The rows of a group lie close to one hidden flat surface of 12 dimensions, which passes through zero. Surfaces can cross.
In the rows, zero is written as 128.
Some rows, each with its group after it:
[137 165 129 142  83 124 138 107 193 140 125 138 171  87 142 163 133 129] | W
[141  99 151 150 159 103 110  71 105 117 111 112 108 129  75 137  76 162] | W
[105 140 141 110 143 157  85 164 132 107 148 116 125 104 191 157 147 105] | R
[134 148 115 154 112 124 122 170  98 118 151  92 132 127 169  98  98 141] | W
[178 132 162 148 111 168 135 147  97 140 105 173  55 159 166 174 126 140] | W
[147 112  65 183 150 145 128 125 159 125 151  95  65 157 155 172  94 115] | M
[132 110  90 124 117 133  91 150 112 132 157  71 124 114 128 176  65 142] | C
[135  92 127 115 119  62 138 123 127 108 189  46 166 116 142 107 124 166] | H
[154 134 139 135 134 148 198 168 199 130 123 151 119  78 137 171 151 147] | M
[125 159  82 144 130 111 119 184 111  96 153  79 201 200 100 130 106 117] | C
[147 154 128 160 125 126  99 163 127  95 161 118 138 152 191 124 121  97] | R
[135 107 125 117 188 116 196 164 114 189 102 175  76 126 107  94 113 136] | M
[143 180 176 102 109 122 108 126 107  99 119 157 181 171 102 152 119 125] | M
[101 137 109 108 129 113  97 161  61 161 176 125 144 145 124 121 103 115] | C
[168 124 135  99 141 159 126 154 160  90 128 128 105 101 141 141  84 166] | C
[119 140 108  57 155 150  95 133 117 151 139 162 123 184 143 168 134 124] | H
[135  79  82 135 143 167 159 166 175 121 100 113  90  99 135 118 158 146] | C
[118 143 154 176 101 124 125  97  99  92 110  84 119 166 107 157 120  90] | H
[118 187 159 157  90 128 149  98 157 100 140 128 158 143 142 162 167  93] | R
[150 112  89 128 143 132 115 135 155 147  67 162 102 119  93  90  54  70] | R
[108  97  86 106 143 124 120 165 124 153 137 125 115  86 129  71 104  92] | W
[162 107 124 161 112 129 137 110 122 118  94 144 124 158  72 122 124 143] | R
[134 151 145  81 124 130 105 104 100 118 146 163 144 153 111  96 116 152] | W
[ 98 114 139 128 112 119 171 130  79 125 133  82  89 110  93  94  98 107] | M
[114  99 121 152 172 112 127  66 130 149 155 148  85 153 128 121 162 119] | M
[101 100 122 144 123  98 102 126  68 170 131  89 130  69 112  82  79 165] | W
[110 119  78  36 110 156 127 131 139 144 109 122 132 143 103 128 119 131] | M
[141  98 163 105 126 158 131 137 119  89 129 158 125 118 102 115 181 154] | H
[ 95 111  92 100 112 125  97 134 104 181 146 114 170 104  82 181 126 156] | C
[158 128 164 154 175 123 164 156 137 127 134 192  94 119 136 103 133 110] | M
[138 123 129 114 118 187 152 153 154  81  92 137 102 150  91 175 149  99] | W
[107 122 114  63 134 113 109 148 105 152 125 102 187 146 145 122 162 197] | M
[102 140 173 123 139 142 143 145 137 102 142 132 136  88 166 106 196 140] | R
[103 133 133 126  99 100  98  76 128 159 121 132 194 109  67 172 130 136] | C
[158 134 127 101 127 138 122 134 163  50 161 123 134 172 142 120 131  88] | H
[152 131 128 126 130 177 108 177 126 124  77 158 106  86 102 132  63 133] | H
[111 107  80 116 159 120 133  65 145 126 180 120  82 157 139  63 134 131] | W
[128 178 123 128  93 130 141 136 125 117 133 144 133 162 113 125  90  54] | C
[128 158 121 125 107 115 141 193 108 167  61 109 149 137 141 137  85  99] | H
[138 131  99 145 109 123  82 140 135 169 131 138 132  94 159 139  85 102] | M
[115  96 121 143 121 137 153  74 156 106 187 116 104 123 132 136 208 144] | H
[124  99 135 150 120 127 167 148 121 136 113 105  86  53 100 102  84 122] | M
[127 150 142 124  60 150 115  88 122 117 103 109 124 154  90 230 103  87] | C
[123  77 106  98 160 140 109 165 181 141 120 137 126  75 118 181 135  79] | W
[125 119 150 117  93 136 112 128  58 148 122 157  97 117  85 109  91  91] | R
[155 159 146 125  90 181 156 165 166  89 100 155 115 133 149 162 150  98] | C
[136  73 139 124 152  98 108  43 148 143  92  98 101  93 105 138  93 175] | C
[130 121 137 169 139 158 128 134 149  63 130 150 144 107  77  89 162 123] | C
[140 123 133  88 112  88 165  95 152 115 123  97 166 130  73 117 101 143] | H
[165 112 139 192 124 125 117 133 135 105  90 145 135 131 113  90 126 122] | R
[121 102 137 107 126 137 147  90 146 133  80 142 122 104  61 136 140 138] | H
[111 101 126 125 130 128 169 112 112 142 118 126  90 111  90  87 127 134] | R
[129  75  93 160 145 143  98 119 149 102 131  75  72 107 150 122 107  96] | H
[114 115 155 162  93 111 112  87  73  83 172  96  95 152 114  98 113  50] | H
[145  85 129 108 181 140  96 124 177  90 108 120 127  57 111 110 100 177] | R
[164 115 149  92 163 132 108 102 136 139 135 216  97 148 149 105 138 128] | W
[115  95 152 122 155 134  78 143  80 101 153 126 140 116 140  91 168 163] | W
[130 105 117 120 164 143 180 182 111 165 117 165  61 131 132  98 128 106] | M
[120 139 103 144  99 162 103 177 133  63 176  78 135 118 158 120 132  92] | W
[119 108  94 118 182  87 107  97 162 150 128  98 132  90 129 102  70 151] | R
[109 140 125 124 168  82 113 160 100 169 146  88 177 142 188 144 143 195] | R
[117 103 163 113 106 114  91  57 143 137 126 164 149  74  95 132 149 109] | H
[125 159 163 101  88 142 140 146 110 181 128 160 109 105 185 171 140 124] | C
[ 95 116 142 117 102 117  97 106  59 132 138 111 112 113 103  82  97  88] | M
[132 106 128 168 130 128 122 135 136 115 130 106 116  84 144 108 125 139] | R

New rows. What belongs after each?
[115 123 121 157 130 143 170 125 106 132 189 119 101 135 133 131 182 190] | H
[130 121  98 127 152 137 180 128 145 137 113 152  88 125  96  64 107 129] | H
[134 157 161  64 146 148 117 128 130 112 170 195 148 129 121 135 151 158] | C
[102 130 131 108 125  86 116 176  57 198 117 116 157 111 119 117  73 112] | W
[128 105 105 129 124 137 103 152 125 200  46 147 137  98 111 168 106 131] | R
[ 94 106 162 143 115 108 157  76 103 194 119 164  96  71  86 134 146 103] | M
[121 156 189 124 112  94  81 113  45 156 164 113 144 125 161 174  97 173] | C
[ 84 186 181 127 119 119 147 109 138 122  96 132 157 102 128 132 145  84] | R
[112 180 135 135 124  99 175 101  99 163 148 154 142 165 101  98 129 139] | H
[136 145 188 166 113 123 109 127  79 101 123 121 131 112 125 131 105 145] | C
[114 149 151 157 142 115 156 117 127 179 111 183 159  99 124 102 178 181] | H
[118 144  97 119 148  94 110 114 163 189 126 140 152 109 163 129 106 125] | H
[123 151 100 108 115 121  55  64 118 100 167 115 141 199 122 148  92  91] | M
[165 134 140 158 103 163 139 167 152  94  89 126 116  94 125 136 101 140] | W
[128 168 118 121 114 130 180 184 123 160 137 136 149 146 156 135 155 157] | H
[181 109 158 143  91 113 112 109 145 140 122 200 180  94  97 107 157 168] | R
[120 136 148 127  86 139 172 103 101 129 126 143 108 130  58 129 119 121] | H
[163 160 136 154 132 163 136 152 141  71 137 142 121 130 114 122  92 152] | H
[148 124 126  75  97 147 128 136 119 142 111 189 106 100  69  94  59  82] | R
[118 136 119  88 154  92 141 134  80 118 159  65 144 179 112 121  82 178] | M
[153 162 140 150 103 156  80 175 149 107 121 152 146 102 183 154 105  84] | H
[146 124 130  97 162  88  99 113 121 168 158 154 140 135 157 122 100 160] | W
[142 120 135 155 112 124  96 181 106 154 123 116 126  71 156 160  74 108] | W
[148 133  92 130 147 121 136 117 214 146 157 163 125  99 167 125 124 103] | M
[150 116 160 135 115 152  88 123 100 132 149 187 101  97 182  90 159 156] | W
[121 103 132 112 120 118 128  98 131  91 168 114 118 158 135 116 171  87] | H
[130 104 155 127 112 127 113 114  94 129  54 125 133 132  66 141 113 125] | C
[123 110 111  45 152 109 127 131 108 154 147  91 142 125  93 165  79 205] | M
[145 131 149 135 124 127 139 119 118 172 111 164  89 162 143 209 130  94] | W
[135 129 120 110 142 153 171 161 130  83 121 115  83 137 107  75  86 105] | R
[102  91 114 119 125 111 171 127  96 174 113 103 107 113 102 117 143 158] | H
[124 104  79 155 166  89 125  92 162 151 140 104 107 111 140  75  85 110] | R
[118 127 129 160 125 132 161 137 141  99  92  70 140 184 159 175 203 132] | H
[126  70 150 119 145  96  93  92  80 151  59 114 117 165 126 120 146 134] | C
[102 125 128 102 149  95 139 141  70 179 111 105 150 168 129 138 144 171] | H
[123 130 146 125 171 124 147 144 113 117 157 127 145 140 144 113 176 207] | C
[159 189 160 115 113 117 172 174 153 137  93 154 157 135 180 122 121 134] | C
[137 113  88 174 151 110 122 142 119 150 136  94  94 126 148 116  68 127] | M
[116  99 134 154 144 120  79 163  54 141 165 124 102  95 156  72 107 115] | C
[145 100 133 154 137 180 111 136 132  96 183 166  84  69 134 102 150 160] | H
[135 152 120 149 114 118 137 130 147 136 148  94 155 132 169 176 142 175] | W
[131 138 126 153 144 123 191 113 102 128 106 112 100 192 129  76 153 192] | W
[129 168 115 116  65 108 174  88 114 160 160 142 137 196  99 160 135 107] | R
[149 132 109  99 146 154 122 150 177 101 173 119 135 139 181 176 163 171] | C
[150 140 157 168 117 136 164 105 185 106  92 136 110 100 156 120 153 124] | C
[142  99 188 178 112 154 125 136 111 101 132 168 131  46 111  88 182 172] | H
[144 124 112 139 151 104  99 129 124 133 176 126 100 139 175 106  75  92] | W
[153 154 148 165  73 115 176 110 149  95 173 132 137 109 122  85 131 115] | R
[111  85 109 133 148  96  80 129  57 153 142  76 106 185 173 130 136 118] | C
[133 136 172 188  77 160 129 161  74 102 151 144 104  94 132 107 146 103] | H
[151 129  94 174 145 120 145 146 197 110 118 108 122  90 158  89  94 123] | H
[118 155  51 123 116 128 162 184 161 165 170 100 146 112 138 141  88 125] | C
[117  86 100 105 210  92 122 159 136 147 148 111 130 157 148 133 142 115] | W
[116 150 116 149 114  93 164  78 185 179  81 130 161  88  93 139 108 140] | H
[115 100 120 129 156 138 154 132 125 151 141 134  83  86 139  96 141 161] | C
[141  85 145 114 119 156 100 196  84 103  66  79 119 117 114 165 101 142] | H
[119 123 121 158  57 124 161 124 137 126 178  87 115  97 148 146 154  89] | H
[133 109 126 106 167 111 114 112 118  63 199  72 113 148 129  98  96 155] | M
[147 100 132  90 160 143  78 102 160  81 149 152 125 115  99 128 107 111] | W
[110 109 171  94 119 101  99 106 107  93 139 124 164  66 109  25 125 123] | M
[104 112 133 148  95 139 149 122 127 155  60  98 123 109 106 185 150 122] | H
[133 142 150  82 108 165 134 184  97 139  72 195 133 134 103 117 136 104] | M
[131 145 141 117 176  88  85 121 124 145  72 153 172 137 109  95  73 119] | R
